There are 3 nested groupings, the coarsest first. Each group lies inside one group of the grouping before and may be the whole of it. The rows also spread widely along 12 directions, which tell nothing about the answers.
Known rows, each followed by its group in each grouping:
[-23   1  20 -15 -11   2 -26  -9  12   5 -16   3 -18 -18   2  14 -28   9
  -2  -9  -9  -3] | reg fuv k649
[-13   0 -20  29   8  21  -7  15   0 -40  -5   2 -27   3 -19   0  -8  -2
  20 -15  13  -8] | reg bolip k231
[  5 -16 -14  -8 -11  13  -1   0  -7 -23   1  14  -5 -29  -5  48   6  12
  11 -21   1  -2] | reg bolip k73
[  3 -25  -9  27 -10  13   7   3  -4 -28 -34  16  13 -11 -16  40 -10  -7
  -2 -11  10   3] | reg vol k847
[-22  24  31 -30   0  22  -9  -2  26   3   2 -15 -13  -5  -8  20  10 -25
   4 -14  -3 -18] | Vodo zukol k653
[-12  23 -31 -13   0   8 -25   3   3  -2  28   2  -2 -15  -7  27 -23  11
   3 -29 -10 -14] | Vem zev k152
[ 15 -11 -24  10  -3  22  34  -1 -15 -17  31   3   6  -3  -9  14  11  -3
  19 -25   3  -9] | reg Ruzu k576
[ -5 -11  33  13  12   8 -11  -7  26  23 -28  -5  14  21  13  -7 -16 -12
  -4  -8 -11  20] | Vodo Ziko k197
[  0  -1  16 -13   3  -6  17  -3 -30 -20  10  -3  -1 -15  16  -2 -30  15
 -18   4  19   6] | reg Ruzu k875
[ -6 -12  15   1   2  -3 -14 -10 -16  13  10  -7  -3 -15  20 -29 -50  32
   1  -1  -9  30] | reg vol k435
[ -5 -10  33  -2  10  34  37   1  -2   0  33 -23   2 -16 -11 -42  21 -44
  16   7   8   7] | reg vol k802
[ -2  15   9 -20  -6   8   6  -3  19  15   9 -15  22  -6 -25  -4  23 -43
 -19  25   6 -10] | Vem mava k587
[ 12   2   9 -23  19 -13   8  13  23 -18   0   5  29  12 -13 -17  16 -17
  -9  31   1  -7] | reg fuv k803
[  7  -2 -18  30 -22  27  13  -5 -11  -8   2 -17 -12   7 -31  -2  13  17
  20  -6   4   1] | Vodo Dizi k610
[ 11  11 -13  14 -16   4  12 -19  -8  17  35 -10 -23  18  15  -2  -8  36
   6 -19  -1   2] | reg bolip k331
[ 10  12 -33  21  -1   8  17   2  15   3  29  -4 -16  40 -23 -44  16   4
  21   3 -10 -18] | reg fuv k573
[ -6   4  24  -2 -21  26   6 -18 -23  12  21 -40   8 -38 -22  -3  -4   5
  -7   8  20  19] | Vem zev k948
[ 20 -27  28 -30  -5  -9  19 -12   3  18 -13   8  45 -14  10  16   7 -12
 -24  17 -12  16] | Vodo Ziko k197
[ -4 -15  -5 -16  17  24 -20  15   6 -11  26  -9  -4 -31 -20 -31  16   2
  41  -7 -14  14] | reg Ruzu k875
[  4 -11  -1 -37 -31  -5  30 -11 -10  -4  14  16 -25 -15  -7  15  13  12
   7  -1 -13 -22] | reg Ruzu k576
[ -9  -5   9 -15  -4   1  -4   2   1  25  -5  14 -19 -30  33  17  -1 -25
 -36  -1   6  16] | reg vol k802
[  3   4 -20 -11  28  -4  -6  27   1 -39   3  16   9 -10   3  10  -7 -18
 -18   6  16  -7] | reg bolip k73
[-11 -17  15 -35   0   7  18   2   6   4  13   0   9 -28 -25 -25   5 -33
  10  11 -21  -9] | Vem zev k948
[-19  21  19   8  11  27 -39   8  22 -28  -6 -25 -14  -2 -24   5   3   5
  16  -3  23   4] | reg bolip k231
[ 19 -13 -29  -9   7  -3  21  14   4 -11  18  23  13  -2   0   6  18 -13
   0  -1  -9  -8] | reg vol k802
[-14  10 -21   0  24   4 -24  23  23 -21   4  12 -25   8  -2  -8   0  -3
  14 -15  -7 -11] | reg fuv k573
[ -6  10  19 -11  -2 -21   9  -5   9 -17 -21  10  -8  39   2  -5 -36  16
  -7   4 -10 -25] | Vodo Ziko k197
[ -7  -6 -14 -12 -11 -13  27  -3 -36  -6  14  19 -18 -29  13 -11 -36   0
 -25   7   1 -10] | reg fuv k803
[-31  -1  47 -10   3  17  -4   0   2 -16  -9 -21 -30 -18 -16 -20  -3 -10
  20   2   8   7] | Vem mava k587
[ 14  -2  23  -7  -6  -7  17  -2  10 -10 -23   0   0  28   6  25  20  17
  -9   5   7   6] | Vodo Dizi k610
[ -7   4  -4 -27 -22 -10  10  -2 -18 -21   4  17 -23 -22   1  23 -19  17
 -14   1   4 -19] | reg vol k435
[ -6 -22  36 -24  -3   6  -5  -9  12   7 -21   6  32 -34   6  27 -16 -24
 -15   1  -6  11] | reg vol k847
[-14  34   2 -10  -6   2 -13   0   4 -28  19 -24 -15  16 -39 -22 -13  25
  21  10   5 -23] | Vem mava k587
[  8   6  16  -9   2  14  42  -8 -30 -17  45 -18  -7   6  12 -10  -7  25
  21 -19   2  -4] | Vodo Dizi k610

New rows, each followed by its group in each grouping:
[ -4  -9  50 -17  27   2  21   7  -3 -29   0  -8  -4   0  21  16  14  -2
  10 -15  16  17] | Vem mava k587
[  0 -16  13   4 -12  10  -2 -15  15  18   5 -15   5   1 -20 -38  -7   5
  22  12 -20   9] | reg bolip k331
[-18   6  -4  10  26  19   5  18  -7  -8   9  -7 -17  -6   1 -37 -15 -36
  -4  -3   5   1] | Vodo zukol k653
[  5  18 -11 -51 -21  -5  14  -7 -10 -13  28  11  16 -18  -9  34 -10   7
 -14  -1 -12 -39] | Vodo Ziko k197
[ -5  20 -39  12  14  22 -32  23   3 -11  23  -7 -26  -2 -14 -21  10   8
  16 -11   0   2] | Vodo Ziko k197
[  3   0  12  14 -33  11  14 -23  -1   9 -18  -9   5  14 -19  17 -11  11
  -7   1   2  -8] | Vodo Ziko k197
[-12 -15  41 -18  15   5  -6   3  12 -19  -4 -15   9  -7 -23 -27 -10   7
  30   5 -11  14] | Vem zev k152
[  4  12  -6  32 -16  34 -11 -16 -22   4  28 -35   1 -22  -5  18 -10  24
  -4 -15  30  21] | reg bolip k331
[ 10  15   7 -19  18   2  17   3  -3   8  30  -6  20   4  22  -7   2 -20
 -25   2   5   0] | Vodo Ziko k197
[  1   9 -23   2   9   6  -3  11  13 -14  14 -11  33   7 -46 -36  -5 -23
   9  23  -7 -14] | Vem mava k587
[  4 -16  34   1  -4  -5   8   3  17  -2 -39  -6 -12  22 -16 -33  25  -3
  -3  36   3  15] | Vodo Ziko k197
[  3 -23  -5  11 -19  16  11 -12 -11  11   3  -8  11 -11 -30 -34 -18   5
  20   7 -22   6] | Vodo Ziko k197
[  6  18  -7  -9   9   4 -10  15  38 -16   2  -6   6  28 -29  13  37  -3
  10  -1   0 -14] | Vem zev k948
[  2  -5  44 -31  -1   3  31  -7   4 -18  12 -12   1   8 -13 -21  11   3
  19  11  -1 -10] | reg Ruzu k875
[-16 -18  26 -20  10  -8  16   2 -22   6 -13   7  12 -44  21   3 -38 -40
 -46   9  10  15] | Vem zev k948
[-17  12   6 -36   8 -11 -15  16  27 -13  -6  19 -52  20   4 -10  12  12
  18  -8 -25 -22] | Vodo Ziko k197
[  3 -15  19 -21  28 -14  12  21   4 -28  -4   6   3   2  -3 -45  -1 -14
   0  29   2   6] | reg Ruzu k576
[  6  -2   3 -12   8   9  22   4  -4  -4  36 -14 -13   3 -13 -58  18   1
  21  14  -4   1] | reg Ruzu k875
[ 21  -5 -10  -9  -3 -13  31   1  -3   3  12   2  27   8 -13 -13  11  -9
 -21  25   2   1] | Vem zev k152
[  0  12  10  -6 -16  15  29 -11   1   6  17 -16   1  -3 -22 -18   8 -34
 -17  26  15 -18] | reg bolip k73
[  0 -14  23  29  19  15  25   5  -1 -19 -13 -10   6  16   1   3   7 -20
   6 -11  20  17] | Vem mava k587
[  0 -14   5 -28 -27  12 -14 -25   2  44  27  -4 -15 -40   8   8   2  19
  12 -11 -25  15] | reg bolip k73
[-10 -15  -6 -11  40   3  19  26 -18 -42  19  14   8 -22   3 -15 -23 -23
  10 -17  -4  -1] | Vem zev k152
[ 16  -8 -16  16   9  -7  -9   8  11 -18  -8   8  -3  24  -3  -4  -3  27
  11   0  -1  10] | reg bolip k73
[ -1  10  15 -36  20 -21  23   9 -13 -31  13  11  -4  10  23  -1 -27  12
  -8  -3  -3 -17] | Vodo zukol k653
[  3  -3   1  13  33   5  -2  28   8 -18 -10   0  -7   8   9 -20  18 -29
 -17  13  26  20] | reg Ruzu k576
[  4   2  -5   4  14   8 -21   8  43   0 -17   3  26  17 -15   6   6 -29
  -5   8  -4  -4] | reg bolip k73
[ -1   1  -2   9  -7  35 -14   5  -3 -17  11 -22 -18 -15 -28   4  28  21
  31 -13   9  12] | Vodo Ziko k197
[-15  18  21  14  -1  20  -4  -7   0   0   2 -35  11  -2 -25 -17 -14 -20
 -10  13  23   5] | Vem mava k587
[ -7   0 -37  -2   2  22 -32  11  10  -3  18  -2   8 -34 -34 -16  -8 -17
  10   7 -10  -5] | reg bolip k73
[-10  -3  11  -6  12   8 -16  19  34 -22 -26  15 -24   7  -3  22  27 -16
   9 -12   2  -4] | reg vol k847
[  3  21  -1   2 -49  -6   6 -29  -5  26   6  -8 -28  13  -5   4 -11  35
 -21  11   5 -10] | reg vol k847
[ -4 -12  24  -3 -25 -19   9 -24  11  14 -41  12   5  18   3  13 -43   2
 -24   9  -9  -8] | reg Ruzu k576
[ 14  -8 -19   4  11  13  23  10 -12   1  32   6   6 -15  15  -2  12 -18
  -9  -7   8  10] | reg vol k802
[-19   3  -5  27  12  37 -19  12   7 -23   0  -7 -19  -8 -12  11  -8 -11
  21 -30  10   2] | reg vol k435
[-14 -12 -18 -15  17  -6 -32  14  32   0  -8  28   3  -1  -2 -16 -33  -9
  16 -10 -41  -9] | reg vol k435
[ -1  -7 -29 -11  -3   6  12  -1 -18   8  30   8  17 -32  -4   3 -20 -13
  -8 -12 -14  -4] | Vem zev k152
[  8  -1 -13 -29  20 -11 -10  13  15  10  13  17   3  -4  23  -4   9  -8
 -14   0 -10   6] | reg Ruzu k875
[ -9  -8  -1  -4  -1   4 -22   0  31   7 -29  10   8   7 -14  10 -16 -10
   8  -8 -27  -6] | Vodo zukol k653
[  6   1  -3  10 -12  10  -4 -19  21  48   2  -6  19  19  -1 -13 -12 -11
  -7  -3 -25   3] | Vodo Ziko k197
[  1 -11  14 -15   1   7   8  -4  27   9  -7  13  -1  -1  13  34  22 -24
  -1 -17  -9  -4] | reg bolip k331
[ 17  -9 -19  22 -10  20   3 -14  26  32   3   7  30  13   3  36  10 -15
   0 -28 -14   2] | reg vol k847
[-12  -2  -1  14  -7  12 -25   6   6 -17 -31  -5 -19  -4 -21  10  -8  12
   8  -3   5   6] | Vodo zukol k653
[ -7   0   4  21  17  29   2   2 -10 -11  22 -17  -7  -7   9  20  -7   8
  21 -47   9  17] | Vem zev k948
[ -2  -5  19 -30   4  22   0   9 -13 -16  11 -17  13 -48 -10  10  21 -13
  -3  10  13  15] | Vodo Dizi k610
[-13  -3   4  29   4  32 -29   6   9   1 -18 -21   3  -9 -28 -20  -7 -14
   7   3   6  19] | Vodo Ziko k197
[  4  12 -14 -35 -15  -3 -14 -15   8  21  29  -2  32  -6 -19 -16 -31  14
   5   8 -37 -21] | Vodo Ziko k197
[-11   4  26 -29   9  -8   3  11  14  -4  -6  -2 -21  -2   1  -9  18 -14
 -11  12   5   2] | Vem zev k948
[ 19 -10  -5  14  -2  21  16 -14  15  20  25  -8  36  16  -5  -2   3  -4
  17 -15 -16   5] | reg vol k435
[  6  15   2   2   5  11  12   4 -10  -9  14 -15  11  -6   0   1   4 -22
 -32  14  35   2] | reg Ruzu k576
[ 11   6 -27 -19   3  -3 -16   0  19   8  22  14   4  12   7  18   2  22
  12 -22 -22  -9] | reg Ruzu k875
[-10  -9  10 -10  -5   4 -13   5  19   2 -33   3  -1  -8 -18   2   2 -20
  -8  14  -7   2] | Vodo zukol k653
[ -3 -29  10 -25  14   6  20  12 -22  -5   7  14  -6 -42  19  -8   2 -24
  -7  -3  -6  15] | Vodo Ziko k197
[ -9   0   9  19 -18  16  28 -14 -36 -12   3 -12 -11 -19   0  27 -21  -1
 -12 -16  26   2] | Vem mava k587
[  4  -7  16   5  -4  16  20 -19  10  33  16 -14  23   5  -1   0   0 -16
   1 -14 -12  10] | Vem zev k152
[-27  10  17 -21  14   1  -1  14  -9 -17  -7   7 -21 -18  10 -10 -28 -29
 -23   4   7 -12] | Vodo Ziko k197
[ -7   6 -15 -23  -6  -3  17  10   1 -16  17  13 -35 -10 -10 -13  14 -17
  -2  12  -2 -26] | reg bolip k331
[ 11   5   0 -22 -13  -4  15  -4 -14 -11  20   1 -11 -17  12  30  12  18
 -16   1  16  -3] | reg bolip k331
[-12 -16  47 -24   7   3   4   3 -11 -23 -14  -6 -14 -28   9   1  -6   5
   0   4  15  18] | reg Ruzu k875
[ 14  -3 -20 -26   4  -4  -5  10  11 -19   0   9  42  -7 -26  14   0  -3
   1  11 -15 -13] | Vodo zukol k653
[-12   1  19 -26  -1   0 -28   5   6  -5  -3  -3 -15 -28  -4 -11  -5  11
  -3  15   2  13] | reg vol k847
[ -5  -8   4 -19  18  -7   6  12  10  -8   7   9 -11  -1  -3 -46  -7 -20
   4  20 -12  -3] | reg bolip k73
[ 11  -8   7 -20 -21   4  35 -15 -16 -11  24   0  20 -13 -13   8  -8  10
   5   4  -3 -13] | reg vol k435
[-17  23   2 -25  37 -15 -14  26  -5 -33  12   2   1 -10   7 -12 -34 -10
 -24   7  14  -5] | Vem zev k152
[ -2   2  17 -28  -2  -4  29  -5  -1  -6   0  11   6   5  14  24 -12 -14
 -13  -9  -8 -21] | Vodo Dizi k610
[  4 -20 -11  20 -10 -12  -1   5  14 -19 -37   9  -5  26 -33  -7  -5  23
  15   9 -12   2] | Vem zev k948
[ -7  13   5   7  14   0   7   3  -3   5  10  -9  -9  14   9 -45 -26 -16
 -21  13  12   1] | reg Ruzu k875
[-10  -3  24 -29 -16  -5   7  -3  17 -11 -32   3   7  -4 -32   1  -4 -23
 -12  29  -7 -21] | Vodo zukol k653
[ -9 -26  13 -30  27  -2   4  16  13  -8  -1  21  -2  -6   8 -32  -8 -18
  27  -9 -39  -1] | Vodo Ziko k197
[  3 -13  23  -1  -3   2   9 -24  -8  18  14  -8  25  -8  15  -9 -42   8
  -3  -4  -8  15] | reg bolip k231
[  2   4  -1   3 -15  -2 -11  -2  13 -24 -12  -5 -10  15 -35  -1   4  37
  20  12   0  -7] | reg fuv k803
[  8  -9 -32   6   5  11  27  18  -1 -27  13   4  15   0 -44 -20  17 -23
  14   9  -4 -17] | Vem zev k948
[  1   8  14 -21 -16  19  28 -19  -4 -10  27  -9  31 -20 -12  38  -8 -23
  -7 -10   6 -29] | reg bolip k331
[-13  -3  25 -32  -7  12   6   0  12  -1  15 -13 -23 -16 -28 -22  27  -4
  25   6 -12  -2] | Vem zev k152
[  5  14 -10  13  -5  21   0 -11   2  15  13 -11  24  -8   1  26 -11 -25
 -29  -5  17  -2] | reg bolip k73
[  4  22 -16  26 -13  18   3 -15   2  31  20 -12 -30  30  23  21   1  21
  -1 -39   0   3] | Vodo zukol k653
[ 10   5 -20   6  34   7 -33  19  49   5   4  -5  46  28 -21  -9  13 -17
  13  -6 -18   7] | Vem zev k948
[ -7   5  -5  22  -5  33  20  -3 -16  -3  18 -16   5 -24 -18  -5   1 -35
 -11   1  23  -3] | reg fuv k803
[ -7 -18  -1  22 -18  29  25 -11 -26   5   0 -12   4 -32 -23 -19 -19 -30
 -10   8  13   5] | reg Ruzu k875
[ -1  -8   2  23  -6  23   5 -11  -9   1   1  -3  11 -13   7  28 -24  -4
  -4 -26   9   9] | reg vol k847
[  3 -12  36  -8  -7   8  25 -15 -18  -8   9 -10  -3 -18  14  14  -4   9
  -4  -3  18  15] | reg bolip k231
[ -9   4  16 -16 -12   3 -20 -19  24  34  -8  -9  18   3  -7  -7 -32  -2
  -1   1 -28  -2] | Vodo zukol k653
[ 15 -44  -6   7  15 -11   8   9  18 -18 -19  24   9  16  -6 -19  -1   9
  34  -1 -29  10] | reg bolip k331
[-10  -5   0 -20   7   5   7   4 -12 -28  -1  20  -3 -16  22  51 -29   7
   6 -43 -12 -15] | Vodo Dizi k610
[  6 -11   6   8 -19  27   9 -24  19  46  -1  -8  24   3   1  25   7 -19
   3 -24 -23   7] | Vodo Dizi k610
[ 15   0   8 -12  22  12   0  17   4 -12   0  -2  27 -13  13  33  34 -24
 -25   2  23  17] | Vodo Ziko k197
[  1 -16   4   4   5  -5  -7   2 -15 -16  -5  -5   0 -13  -2  -6 -16  28
  10  -1   2  26] | Vem mava k587
[ 20   2 -23 -17  30 -14   7  19  20 -17  18  12  49  23  -5   4   3  -7
  -1  -2 -14 -11] | Vem zev k948
[ -4   8   6  10  10  15   0   2  -8  -5 -13  -6  26 -14  10  35 -21 -30
 -38  -6  25   6] | Vodo zukol k653
[ -5   9  -8  -6  24  27 -44   7  16  32  32 -21  27 -31   9  11   2 -14
  -4 -26  -4  31] | Vem zev k948
[  8  16   7 -17 -12  -7  23  -7  -9 -14  26 -15 -10  13 -13  -7  12  26
   7  10   8 -10] | Vem mava k587
[  5  20 -16  11   5  20 -22   7  23  -9   3 -16  35  -1 -30  14   7 -28
 -17  14  20  -8] | reg bolip k331
[  0   2 -25  21  16  12  14  11  10   2  23  -5  -8  24 -20 -47   6 -16
  18  -4 -11  -2] | Vem zev k152
[-10   2   3   3 -33  -2  10 -19 -23   2   8   1 -38  -7   3  -4 -38  38
   2  -6  -3  -5] | reg vol k802
[  3  -2  -2  31  -8  35   2  -7   1  -3  -1 -35  36   0 -55 -32  -9 -15
  14  17   5   6] | Vodo zukol k653
[ -7  20  31 -39  -2  -3  -5   4  14 -28  -2  -6   8  -5 -15  19   3  -3
 -14  21  17 -18] | reg vol k435
[ 21   1 -12   6  -3  10  39   2 -23 -25  24  -7   8   2  -8   5  16   3
  -7   3  26  -4] | reg Ruzu k875
[ -6   6  -6  -8  18  27 -15   1  16  38  34  -7   4 -20  24   2   3 -37
  -8 -27  -7  10] | reg Ruzu k576
[ -4 -10 -26  -7 -14   7 -23  -3  -2  13  -3  10   1 -33  -8  10 -19   1
  -8  -5 -12   3] | reg Ruzu k875
[-14  -6  26  -4   2  16  13  -4   0 -16   9 -22  14  -6 -35 -30 -21  -6
  24   2  -7  -5] | Vem zev k948
[ -9   7  30  -7  -1   2  15   6  10  -4 -13  -8 -39   4  -3 -23  27 -29
 -25  32  28   1] | reg bolip k73
[  2  -8  -3 -22  -1  13  10   2  -2  -6  16 -10  49 -37 -38  -3   0 -31
  -6  17  -3  -5] | Vem zev k948
[  4   7 -26   4  -9  11  17 -13   5  14  27   8   9  12   5  35  -6  -5
  10 -40 -19 -21] | Vem mava k587
[-18  12   4   5  -6  21 -33  -7  13  31   0 -26  -6 -10 -20 -36 -21  -9
   1   9 -10  11] | Vodo zukol k653
[ 17  -8 -15 -14  -9   4  19   2 -11 -31  16  10   5  -7  -7  39  14  22
  11 -14   5 -11] | reg Ruzu k576
